All groups share one centre, and each spreads out both ways along 11 directions, with some noise.
Known rows, each followed by its group:
 176 -218  -59  135    1 -200  -42  -31  160  -64   30   82  124  -99  191   58 -117  -56   69 -> (2)
 364  168  207  -23  200  -20  -11    4   84 -124  -79  103  323 -365  204   88  -79  295  223 -> (1)
 211   49  173  -34  320 -261  131   95  156  -78   30  212  -49 -337  214  176 -152  109  107 -> (4)
  40 -479  168  -85  185 -145 -154  -35 -356 -394   68  109 -183  -12  245  -91  -13 -349   67 -> (4)
 128   51  -19  412  -66   30  -45 -220  206 -162 -252   25  494 -258  164  -79  139  465 -135 -> (4)
 200  121  213 -246   97  207  -31  -92 -108  -55  -98   16 -128   33 -276   34   95   61  -17 -> (0)
-392    0 -152  297   20 -110  -43  211  308  146  -62 -182 -250  -70 -150   45  188  181 -272 -> (2)
 478  -18 -127 -165 -634 -101  -53  115 -344   97  -61 -243   42  -52 -340  200  265   18  167 -> (4)
 193 -486 -118  277 -143  -83  -49   64 -202 -108 -241  361  245  -85  539 -145   53 -295  216 -> (2)
-268 -115 -325  201  -50  -18   90  448  -50  579 -174  -61  282  233  314 -352  476 -233  599 -> (2)
  58 -188  314  164 -213 -140 -395   65    1 -101  210 -116  188 -100    4   23  205   17   29 -> (3)
 -76  -44 -139  376  177 -245   50  145  267  -23  -62  -88   14   68  136 -197  345   70  168 -> (0)
 -79   33  141 -128  125   -5   75 -117 -275 -128   92  -89  -88   78  -42 -142  175   91  -18 -> (0)
  62  -90 -335  400   40 -220    4   92  285  100   43  -43   13  180  133  -22 -328   14   86 -> (0)
 191  -15  305   -8 -116  -16 -330   79 -307   35  227 -148  357   42   82 -106   55   89  333 -> (3)
-115 -405   95  169  157 -254  -27 -190  -61   -4  -27 -160  -56  163  -31 -283  506  156  -98 -> (1)
  95 -160  289  260   37 -253 -131 -102  -37 -339  312  227  -51  112  214 -106  -81 -150  -80 -> (4)
  37  336  390  -38   52  153  -39  -10  273  124  161  180   50   45 -109   69   -7   66  -53 -> (4)
 -99 -599  105  -48  153  -57 -250  153  -67 -161  -75  168  -16 -139  362  -45   92 -553  193 -> (4)
 196    4  -59  -21   49  -80   26   95   53   46 -131   35  199 -260  165  112  -63   95  203 -> (4)
 482  -12   58  347 -169  130 -279 -170   22  -26   45    5  148  499 -161 -194  -95   78  111 -> (2)
  19 -218  270   84  228 -312 -130   58 -315  -80   98  -68  -72 -102  118  -43   65  264   30 -> (3)
 539  -57  255 -146   59  106  132 -419 -369 -559 -257  346 -139 -102    2  -44   98   66 -187 -> (4)
  27  -60   38 -431  137   34  258   95  -20  401 -101  210  -10  -79  105   50   49 -231  251 -> (0)
-182    1 -185   -4  173  252  -91   37   49  -84 -267 -273  -78   32 -211 -103  172   80  -50 -> (2)
-134 -105 -152  -33   43  249  -40  -27 -158 -185 -270   11 -134   65    5 -132   89 -181  -60 -> (3)
-397 -218 -117  342 -119 -146  -37  187  -25  -17  -74   86   -6 -131  256  -66  186  -48 -174 -> (2)
 159  349  178 -154 -179   43  242  -66 -114  250  308  266  -70  336  -81  -65  -32 -120   82 -> (1)
 189 -261  106  141  -89 -204  109   57   37  199  -45  540 -145  -39  226   97  -95 -214  -84 -> (0)
-211 -230 -246 -153   89   53   62    0   78   76  -35 -127  112   71  170 -102   54 -337  164 -> (2)
  22  155  -18  220  -15  299   -1  199  297 -104 -247  454   47   57  198 -139  121 -345  162 -> (3)
 505 -362   88  171 -336 -334   58 -167 -259 -254   62  280 -123  102  103  -54  202 -213  -49 -> (1)
  58 -153    1  245   25  -79 -146   92  111  -79  -70  120  129 -138  214   24  -72   34   28 -> (1)
 143 -147 -274 -276 -232  324   46 -565 -109  107  -56 -131  418  214  -51  -15 -408   -4 -156 -> (3)
  57 -711  162  196 -378 -377 -233   38  -36    0   82  182  332 -293  451   52  316 -305   90 -> (0)
-273  -25 -182 -267   36  448 -167  -66  311  378 -166 -282  614 -159   35   69 -136   47  138 -> (3)
 299  183   21   28  141  -19  156  -57  338   11 -146   45  381 -240  151    0  176  240  233 -> (4)
 124 -259   -8 -175  199 -354   18  -51   72  -36  158 -313   60  -96   34   49   91   26  226 -> (0)
 221   17  -31  -41  101  136   88 -227  -54 -251  -20   49   81  236   79 -193  -46 -165  126 -> (4)
-208  -31  -88  276  227 -176  -43  135 -151 -136  172  -86 -242  257  136 -207 -110  -24   52 -> (1)
  46   42  110   47  214  -17   -7   52  -48 -150   26  128 -129   14   85  -47 -112  -15   27 -> (1)
 401 -354  -78 -183  111 -376   24 -239  -59  -53  184 -138  139 -127  141  204 -494   81  107 -> (2)
-411 -296  164  242  -15   56 -279   51 -279   92   89  -28   47  278  125 -319  193  -45  -56 -> (4)
 -19 -307  200  105  -99 -391  -55   92  245   12  194   -2  492 -255  424  -74  594 -193  381 -> (0)
 -34 -221   59  241 -230 -120  -84  -33  -12  -44  113  310  173  -93  320   39 -211 -117 -153 -> (2)
 118   37 -196   89   31  -10  193 -114  -21 -151 -116   68  -24   62   74  -76  -82   40  -13 -> (3)
 -81  -50   30 -241  248   71 -145   61   61  -38 -104 -269  117 -305  -35  120   33  140  125 -> (3)
 -78 -225 -451  367   47 -147   74    3  273  -92  -77   46 -293  177   78   23 -415 -163 -204 -> (0)
-130 -261 -331  136  -16  -44   68   36  -45   18 -212   -9 -202  112   44  -93  103 -139  -65 -> (3)
 481  213 -188  132  -79  -36  145  -33  383  -67   93  138  387   25  247   28 -281 -114  391 -> (4)
 265 -121 -611  354 -440 -257  285 -275  705  -69    8  -43  104  161  -31  123  -43 -251 -133 -> (3)
  89 -271   -7  -87 -225   16 -280  -25  184 -193  -23 -277   80  -44 -210   90  358 -262   55 -> (2)
-261   35  -53  -57  296   50 -126  -26 -110 -432 -126 -421  266 -406  127  -70  169  328   55 -> (2)
 142 -147  284  141 -235  -96  142 -302  137  149  133  386  -43  323  -36 -148  326 -194 -219 -> (1)
 160 -375   50  254   44 -175 -222 -180 -177 -515  -34 -132  118  -69  159 -168  162   54   -3 -> (1)
 505   70  347 -213  -55  131  -94  287 -259  393 -280  213   38 -106 -116   28  346  108  406 -> (1)
 175 -147 -172  466  286  -53  -66  -57  -14 -293 -309   94  -49   55  194 -186 -206  281  -58 -> (0)
 -48 -287 -176  221 -205  -91  -34  138   62  234    6  181  250   70  341  -98   -5 -293  179 -> (0)
  35 -162  184  -87 -337  -18  -90  280 -182  120 -206  179  -44 -340    3  140  499 -138   34 -> (2)
-373 -233   55  219   88  272 -158 -233    2  144 -230  142  167   22  124 -149  -77  185 -370 -> (1)
  83  265   37   -6   16  -11   91  173  400  325   73 -171 -182  292 -397  -68  445  -37  223 -> (0)
  24 -227   26  -43 -173 -179  294  -99   14  449   42  246 -289  422 -145 -123  412 -295  -64 -> (1)
 238 -352   24  -85  -73  -89  178  -67   43  -10 -195  390 -410   -7  -47  134   91 -336 -204 -> (1)
  94  183  -42   42  -79  330  -63  248 -419 -181 -282  184 -161   77    8 -155   97 -122  166 -> (3)
  86 -261  241 -217 -440   13 -278  -55 -111  -27  201  -79  281  -74  -57  102  278 -298   81 -> (0)
  54  186  617 -145  304  207   15 -162 -361  -87  -57  481 -197  -35    1  -84    6  213 -238 -> (3)
 142 -200 -165  285  185 -556  136  225  271   93   79  -46    5  -76  270   -1  114    5  314 -> (3)
 246  164  -40  154 -113  554 -296   90 -193   65 -423   25  378   98   -3 -167  -80  177  253 -> (2)
 654   17   30  -66  -63 -673  268   34 -201 -145  203 -252  -81  -85  -83    8  486  215  431 -> (4)
  37 -234    7  263  -90 -197 -155  195  -73  -83  -68   98 -200 -155   52  114  -61   -3 -147 -> (1)

New rows, each followed by its group:
  12 -291 -160  321  -66 -496   27   71 -238 -124  223 -179 -245  278   72 -165  228  -65   70 -> (1)
 -65 -157  186  112  304 -202  154 -168   85 -146   68  162 -343  183  -18 -176  213  -28 -210 -> (1)
-464 -408  -56  147  386   64 -103  -78 -143 -117    3  110 -202  281  270 -283 -226 -264 -143 -> (4)
 154 -362   98  150 -155 -196 -196   25   67 -261   93   83   43  -33  139   34  208 -299   63 -> (4)
  29   -6  319  113  131  -90   11   76  -75  212  -78  242 -200  -65  -66  -18  168  275 -122 -> (1)
 -70  -33 -247  118 -227   82   18  -48   68  -60 -152  -61 -122  109 -180  -38  170 -115 -169 -> (3)
-162 -299  -35  234   60 -285   93  -61 -120 -137   66  194 -518  226    3  -55  -33 -169 -370 -> (1)
  50  -51  -85 -132   72  216  130 -218  211  115 -132   82  318   51  153  -86    8 -149  105 -> (1)
 -47  142 -255   74   88 -113  225  -24   78   80  131   11  212   10  298  -20 -410   51  147 -> (1)
 139 -100 -115  424   14 -130  -59   -6   44  -47  -26   99  -29  183  116 -114 -170  107  -17 -> (0)
 243 -304  234 -140  -51  -36 -107   70 -484 -106   -9  142   28   36  222 -132  227 -260  313 -> (4)
-175 -171   13 -109  180    3  -30   72  159   46  -32  -39 -200  -39  -86   99   -8 -145  -88 -> (4)
 -90 -169 -265  203 -163  394  -66 -148   23  134 -409  137  171  146   46 -133  -23  -60 -198 -> (4)
  47  156  124  110  301 -123  108  -21  407  -46  169   80   64  154  125 -143  105  -84  229 -> (1)
-286   83  -34   90  170  -37  122   21  564   48    7   12 -334   92 -184   37  168 -143 -221 -> (2)
 278 -382  115  426  143 -259  -73   26  152 -165 -255  339  -29 -189  264  -70  240  101  -17 -> (0)
-119   91  367 -107  239  -33    5  101  -33  185  235  186 -283  150 -103   -5  -43  -42  -54 -> (4)
-379 -361 -246  268  163 -181   -3  175   16  255  209   43 -187  517  278 -271 -183 -453  144 -> (4)
 -13  -78  106   46  167   22  -11 -103 -316 -226 -142   88  105 -133  225 -148   32  184  -11 -> (0)
 -54 -390   46  120 -123 -465  -78  159   62  132  126  -70  292 -325  325   51  307    1  186 -> (0)
  63 -349  -94  132 -295  171 -224   81   71 -200 -196  351  585 -343  617   17 -106 -407  205 -> (2)
  44 -233 -262  437  129 -454 -108  -30  -94 -194   36 -298    5 -114  134   28 -384  453 -106 -> (0)
 324  -59   97 -306   87   31  -14  -66  -17  -92  -60 -122  156 -209  -12   98  103  -19  273 -> (2)
 152 -194  157  277 -336  -47   91 -274 -239  319   10  437  256  267  234 -208   56   58 -135 -> (1)
 592 -167  -57   81 -218 -148  200  -71  200   -5 -348  353   66 -161   67   94  353 -108  101 -> (4)
 151 -201  118  278  -10 -315  -13 -201  -59 -186  229  265  122  -39  353   36 -408   66 -149 -> (2)
  -3 -261   18   29 -196  227  -38 -139  -71  263 -193  272   79  285   19 -162  175 -255  -67 -> (1)
 195  -95 -121   69 -226 -220   90 -118 -199 -234  182   21   33  -13  111   32 -149  -69  -24 -> (1)
 -97 -433  -71 -126  131 -111   -3  -57 -283 -111 -176  -94 -112 -142   89  -65  235  -41  -27 -> (0)
 -51 -370 -163  244 -105 -168 -166   92 -136 -103   42   87   28  -10  298   14 -275 -185  -37 -> (4)
 -23 -282  -21  290   91 -112 -208  137   33  -57 -145   15   88 -133  184  -29   16   96    8 -> (1)
  68 -188   19  341 -140 -301 -122   81  454 -122  153   73    0  -66   79  108  123 -159  -47 -> (1)
 -11  -36   67  132 -142  344 -215   20 -615  -74 -287  156  113   43  113 -195  -29  150  -60 -> (2)
-211   71  165   -4 -141  -33  163  345  105  486  -99  309  171 -258  225   21  438  -86  186 -> (0)
 -40 -404 -356   56  146 -174  264 -438  235 -236  -11   41  117  139  364 -153 -104 -284  -79 -> (1)
  54  369  281 -195  178 -250  104  141   27  185  389 -126 -273   44 -260  124  -27  202   74 -> (4)
 388  -60  -13  294 -238   68 -289  119 -313  192 -223   -4  181  -22  -56   10 -146  364   64 -> (2)
-185 -264  -87  313 -295 -232  -92 -295  130 -242  123 -243 -160  112 -229   -8  285   93 -521 -> (3)
 360 -345   14  -82 -124   72 -260 -114   76 -344 -123 -199   82  -46 -152   22  298 -235  112 -> (2)
  10  264   31    4  258 -165  115   28  161 -317  318  -98 -181  112   14  -41 -116 -113  141 -> (1)
 234  -28  199 -386 -154  -52  -71 -166   26   64  264 -202   40   31 -298  183    3 -104   22 -> (2)
 -73  -58  179  151  114 -349  -98  -56 -159 -282  332 -143 -270   44  -74   12  -95  177 -235 -> (4)
-359  -22 -104  -67 -193  144  -68  178   65  239   26 -189  202   88   23  -99  318 -256  171 -> (2)
-128  -46   59   89  293   77 -127 -172   40 -387  332   33   32  321  242 -188 -465 -325   37 -> (4)
-115  227   74  185 -166  221   -2  254  -34  406 -105  284  216   98  156 -152  123   15  187 -> (2)
-242    4  -80   -1  190   83  171 -238  547  -72  122  107   24  214   88  -86 -102 -333 -130 -> (1)
 -29   58 -105  269   23 -303  -23   31 -271 -269  306 -189   66  120  213 -121 -221  185  103 -> (1)
 281  346   47 -112 -177  -50  113   68  249  287   23 -186  109  -91 -316  163  284  285  156 -> (4)
  67 -399   -4  258   55 -370   -8   48 -194 -351  -96  -35 -111   20  216 -276  564  -83  129 -> (2)
-123 -264 -141  251 -103   52 -106  -86 -254   14 -221  -32   87   55  102 -148    7  164 -149 -> (4)
   4   23   26  -47 -133 -190   35   49   76  127  246   23   27 -154   42  210 -202   26  -71 -> (0)
-107  156 -165 -112   13   29  167 -252  161  -91  192 -128  232    4   95  -13 -212  -21  -52 -> (1)
-164 -295   20  307   21  -64 -137  -27   -9  106   -2  133  183   59  289 -138  -14   18  -46 -> (3)
 507 -172  -81  309    3    6 -211 -169  340 -207  -38   59    5  287  -80    5 -321 -119   37 -> (0)
 -22  -34 -147  360   62 -185  114  -15  142 -179  -28  107  -40   64  206 -157   88    1   -8 -> (3)
-383 -358 -104  164   18  134   -4  225  -17   22 -554  174    7 -272  252 -165  623 -162  -24 -> (0)
-169   -4  128  189  -98 -156  -98  -34  126   28  155  -98   -1  -19 -116   31  121  181 -244 -> (1)
 -39  -55  221  506   10 -185  -15  -93   47  -98  336  313  -57  517  214 -365   93 -157  -40 -> (1)
 399  311 -117  145  271   -3  101  -83  204   71   77  -73 -103  403 -162  -57 -516  252  152 -> (0)
 134 -180  -16  161  170   30 -349  430  166 -160 -235  -72  -26 -197   75   55   85 -131  352 -> (1)
 -47 -490 -138  365  142 -293 -117 -109  483 -231  -84 -115  195 -155  226  -84  280  -56   21 -> (1)
 294  205  144 -126  -51  196   67  151   77  404  -59  171  121  226 -112  -89  227 -116  399 -> (2)
-157   44   78   30  234  202 -107  -26   50   30   38 -111  127  267   14 -270  177  -50  205 -> (1)
 186 -298   52  333 -248 -292 -110 -269 -138 -170  222   45  201  132  206 -105 -102   84 -137 -> (3)
-252 -308  -21   72  192 -310 -159  283 -127   48   86 -269   51 -238  229   36    5  108  185 -> (4)
-222 -177  230  -18  291  -74 -167  141  -90   32  100  -52   98  -61  221  -91   90  -22  198 -> (4)
 337  124  202  312 -307 -310  -98  184 -395  -34  231  117  149  -83  164   17 -111  328  123 -> (1)
 105   -1  169  -58  273 -110  127 -274   13  -55  153   11  142  120   98 -164   13  106   71 -> (3)
-161 -134   87  154 -114  285 -308   44  -26   58  -53  195  217   32  173  -63 -201 -162  -66 -> (4)
-196  -13 -140 -234 -195  -98  157  118    0  370  234   22  130   37  144  121 -199 -288  125 -> (0)
 328 -294  -48  228 -141 -358   21  147 -109  310  -15  146  -64  123   94  -37   94   -9  180 -> (2)
-298 -143  283  199  -29   44 -431   -1 -257 -214  161  -59   78  -71   66  -27 -186  155 -289 -> (4)
-143  462   80  334  -28   24  -29  -24   90 -266  216   15  313 -108  199  -42 -264  342 -120 -> (0)
 196   50  199   44  126 -233  196 -174   -6 -102  228   52  -26  239   68 -211  230   -9  163 -> (1)
 329 -100   16   79   23   81 -100  -34  162 -132 -155  140   83    4   18   -1  -75  -19   76 -> (2)
 -13 -233 -266   81  -40   54 -167  128 -199   -7 -187 -165  200   -5  169  -83  -78  -66  244 -> (1)
  68 -517  -59   69   61   11  124 -341 -147   58 -274  251   87  158  246 -235  150  -78  -86 -> (1)
-340 -212 -128    8  151  125 -193  153 -260  198 -269 -199  294 -210  250  -95  -57  216  130 -> (4)
 386 -200  -20   47   24   63 -160   37  137  149 -201  114  341 -109  214   61 -216    1  294 -> (0)
 123  126 -274 -179   57  -45   88   83  140  358   86 -127   71  -54  -20  248 -642  101  157 -> (0)
 177  -30  212 -111   46  -54  169 -110 -116   23   25  168 -330  195 -183  -54  252  -59  -81 -> (4)
-136  280 -169  344  103  113  184   -6  -84  -10  -21  390   13  209  333 -188 -495   59 -117 -> (0)
 -61 -275  -80 -229   98 -242  -40 -202 -388 -185  194 -458 -152   86 -127  -48   64   88  -39 -> (0)
 221 -112  160 -122 -140 -167 -132  134 -177  196   58  -67   -9 -119 -143  177   57  100   84 -> (3)
 193 -205  -35   51  -94 -209  -26  -90 -128 -235   93 -226   10  133  -63 -146  396  -70  161 -> (4)
 -97 -477  -45  271 -356 -453 -108   36  -85   63  174  153  -76 -165  225  192 -130 -109 -318 -> (2)
-106 -373  543   81    1 -130 -498  -57 -716 -541  255  -76   11  -83  147 -149  151   81 -131 -> (4)
 104 -541   93  222 -413 -262 -198   50 -334  -39  134  128 -241  270   12 -121  344 -402  -46 -> (4)
  98  111 -125 -405   45  534  -61  -95    1   45 -221  -76  -30  113 -270  107 -326 -147   20 -> (0)
 199  134   74  222 -126  -44  -46  -14  103   28 -149   79  260 -311   42  122  -23  466  -96 -> (4)
